The groups are shells around one centre, one inside the other: the same stretched ball of 5 dimensions in 7 sizes.
(in the rows, 128 means zero)
Known rows, each followed by its group:
[ 88 113 180 171 145  98 108 120 126 122 136  96 113 141 186 105  98 132]
folor
[107 148 165 145 182  86 125 136  93 108  75 105 100 158 220 138  86 100]
soro
[ 97 145 159 159 170  85 128 130 101 117  71 100 102 146 219 133  79 105]
turov
[107 125 191 138 128 120 101 107 171 145 152 124 107 152 150  89 116 155]
turov
[ 86 141 166 181 172  82 123 134  91 112  78  94 106 127 231 132  71  97]
zel
[ 98 120 194 158 152 104 100 123 128 119 147 109 108 145 183 104 106 131]
zel
[ 83 131 172 184 158  88 116 127 107 119 101  95 108 125 216 119  78 111]
baro
[117 148 173 125 161 103 119 122 133 128  97 124  97 167 185 120 102 127]
folor
[101 131 180 154 159  96 113 124 118 117 117 113 100 153 196 115  97 126]
gole
[ 76 130 169 194 158  84 119 128 101 117  97  90 109 120 223 120  72 108]
soro
[ 87 131 201 181 152 106  95 126 128 125 141 107 112 110 199 103  91 118]
turov
[109 133 194 135 128 120 101 105 174 146 149 136  99 153 151  88 115 158]
folor
[100 125 179 147 126 115 108 106 169 149 135 114 110 146 156  92 107 150]
folor
[ 92 140 194 172 156 105 100 127 130 129 124 108 112 113 201 109  89 112]
zel
[108 140 194 139 130 115 106 104 168 141 141 149  84 155 161  91 109 161]
zel
[ 86 122 173 177 157  94 112 128 112 121 112  84 119 129 204 117  87 111]
gole
[ 88 123 181 175 162  89 112 128 102 108 120 101 104 141 209 117  90 118]
soro
[101 145 185 154 144 102 114 112 141 130 117 139  84 147 188 105  94 142]
gole
[101 136 209 155 130 118  93 107 167 139 162 146  91 133 165  84 108 156]
lebu
[110 118 181 133 150 114 103 123 145 134 137  90 128 155 163 107 117 127]
soro
[103 130 182 146 136 105 112 108 150 132 132 132  90 160 170  98 105 154]
turov
[ 99 131 158 152 161  89 127 125 111 119  87  97 106 160 201 125  90 118]
baro
[104 151 183 147 135 108 115 106 159 143 114 145  84 145 177  99  95 149]
lebu
[110 139 161 132 149  98 126 114 137 131  93 118  96 172 180 116  99 137]
baro
[114 134 180 127 145 107 114 112 147 129 125 131  92 174 168 105 112 148]
lebu
[107 137 188 147 173 101 105 135 113 116 117 104 112 143 201 122  99 107]
zel
[109 123 174 129 121 115 113  99 175 148 137 126 100 172 143  90 117 167]
soro
[ 93 118 168 160 142 101 114 118 136 134 119  89 120 144 179 108  98 129]
baro
[112 148 183 134 148 108 113 114 148 134 114 136  91 156 178 108 102 139]
baro
[ 88 128 195 177 150 106  97 126 132 130 137 100 118 113 194 104  93 117]
turov
[100 143 199 158 143 114  98 117 153 140 136 126 104 122 181  98  98 131]
lebu
[114 134 173 126 152 109 114 119 143 133 114 110 110 164 171 113 109 131]
gole
[104 148 175 152 179  93 116 137 103 116  86 101 109 138 217 133  86  96]
zel
[109 131 173 135 146 101 119 112 138 125 118 126  91 175 174 108 106 147]
soro
[ 86 121 193 177 146 108  96 124 136 133 142  91 125 112 187 101  95 119]
lebu
[ 87 132 199 178 139 108  98 116 144 134 143 119 105 115 187  95  93 133]
baro
[108 144 169 140 166 100 118 129 123 128  89 102 112 148 197 125  93 109]
turov
[ 91 131 167 170 170  87 119 133  98 113  93  87 114 137 217 128  83 102]
gole
[107 151 176 142 143 106 118 111 151 140 102 135  89 150 182 107  94 140]
folor
[112 133 180 128 135 111 112 106 161 138 131 134  93 170 158  98 113 157]
folor
[111 131 181 131 146 113 108 118 151 137 127 110 113 155 166 106 111 134]
gole
[111 135 172 135 160  97 119 122 122 118 107 118  96 171 188 119 103 130]
lebu

New rows, each followed by its group:
[ 81 121 169 186 165  87 115 134  97 115 102  74 123 124 218 124  80  99]
lebu
[104 159 185 152 152 103 115 117 139 133 101 142  84 138 198 111  87 130]
soro
[ 96 140 170 157 143 103 117 116 144 142 101 107 109 135 186 109  89 127]
lebu
[110 144 152 135 168  89 133 126 112 121  68 104 102 170 202 133  90 114]
zel
[101 141 183 154 154 108 107 125 139 137 112 103 117 127 189 112  94 114]
soro
[ 92 115 176 161 139 102 110 115 137 128 135 101 111 149 176 101 102 140]
turov
[ 91 132 179 172 165  89 114 129 103 111 109 106 101 139 213 120  86 114]
baro
[ 88 124 192 177 159 101  99 131 118 121 134  92 120 118 202 111  93 110]
baro
[ 85 139 167 183 169  81 123 131  92 111  83  99 101 131 230 129  72 103]
zel
[101 145 176 157 172  91 117 132 104 114  93 110 100 143 215 127  86 107]
gole
[ 83 131 179 183 148  92 114 119 120 122 115 112  97 129 206 109  82 128]
baro
[ 94 135 162 165 175  86 122 136  93 113  81  84 115 140 220 134  81  95]
turov
[102 132 153 146 164  87 130 125 107 117  81  96 105 168 201 129  90 117]
zel
[111 128 192 131 126 122 101 105 177 147 153 130 103 156 145  87 119 159]
zel
[104 136 191 151 165 108 100 133 125 125 124  99 120 130 194 116 100 107]
lebu
[105 144 203 153 158 110  98 125 135 125 135 127 101 131 191 107 101 123]
zel
[ 94 134 211 172 151 111  89 125 137 127 153 119 108 113 192  99  98 123]
lebu
[ 85 122 188 179 140  99 106 116 132 125 139 112 102 131 190  99  93 137]
baro
[ 93 144 181 167 146 103 112 118 139 136 109 117 102 125 195 108  86 125]
folor
[ 86 149 181 182 147  93 117 116 127 128 102 129  86 123 211 109  75 128]
soro
[ 89 138 185 172 138 102 110 112 143 134 122 125  95 128 190 100  88 138]
gole
[ 98 131 163 154 162  96 119 129 116 125  93  84 120 144 199 124  91 107]
gole
[ 94 119 174 158 145 104 109 120 137 134 124  88 123 139 179 107 100 126]
gole
[103 119 186 143 129 111 106 106 159 135 151 125  99 164 155  91 115 161]
soro
[103 140 156 147 163  90 128 125 114 123  78 100 106 158 202 128  88 114]
gole
[ 92 144 193 171 147 103 106 118 136 130 122 127  95 123 198 105  88 129]
gole
[112 133 163 132 174  96 120 134 109 118  91  88 118 165 196 132 100 105]
lebu
[ 80 141 183 192 149  90 114 120 117 122 108 121  90 118 216 110  74 124]
lebu
[ 97 154 175 164 174  91 118 134 104 119  80 108 103 127 224 130  77  97]
soro
[ 90 129 206 179 162 104  92 133 117 116 146 105 113 113 204 108  94 111]
lebu
[101 123 189 151 142 106 105 115 142 127 143 119 101 153 173 100 108 143]
baro
[106 124 175 138 132 112 111 108 162 143 132 113 109 159 157  97 111 149]
gole
[100 127 195 153 132 112 102 108 158 135 152 132  95 147 165  90 108 155]
baro
[ 96 121 175 158 150  96 113 120 123 120 123 105 105 154 187 110  99 132]
turov
[ 91 144 201 174 139 105 103 112 144 131 136 144  84 124 193  95  90 143]
zel
[102 147 169 151 156  98 120 122 129 131  90 113 102 143 198 119  88 119]
gole
[105 145 176 150 184  92 115 141  95 111  88  96 112 141 220 136  88  91]
soro
[ 91 128 177 172 169  91 111 134 100 112 108  89 116 133 213 124  87 103]
gole
[ 94 120 183 162 144 101 108 117 133 124 136 109 105 146 182 103 101 137]
gole
[ 96 143 161 158 157  93 125 123 121 129  81 102 105 142 205 123  82 114]
turov
[113 135 180 129 151 114 107 121 150 139 121 106 117 151 169 109 110 126]
zel
[ 90 120 163 166 155  90 120 125 112 120 104  86 115 148 198 119  90 118]
turov
[101 126 160 148 164  92 122 129 111 120  94  84 118 157 197 126  95 111]
baro
[ 93 128 199 167 133 107 101 109 148 129 153 136  90 139 177  90 102 153]
zel
[109 154 182 144 170  98 115 128 117 120  95 126  93 147 207 124  90 114]
zel
[ 90 126 195 172 147 108  97 124 136 131 141 100 119 118 188 102  97 121]
baro
[ 87 126 171 175 153  91 117 122 114 119 109  99 106 139 203 115  86 122]
gole
[ 99 130 155 153 173  84 127 134  94 110  80  84 113 159 212 135  87 103]
lebu
[ 97 139 196 159 128 113 104 105 165 143 141 141  90 134 170  89 100 154]
folor
[ 84 134 175 183 155  88 117 123 110 118 105 108  99 130 214 116  79 119]
baro
[ 94 110 171 156 138 105 110 116 142 134 132  86 124 149 169 103 106 135]
zel
[104 118 172 138 126 112 112 105 165 144 135 110 110 165 150  94 113 156]
zel
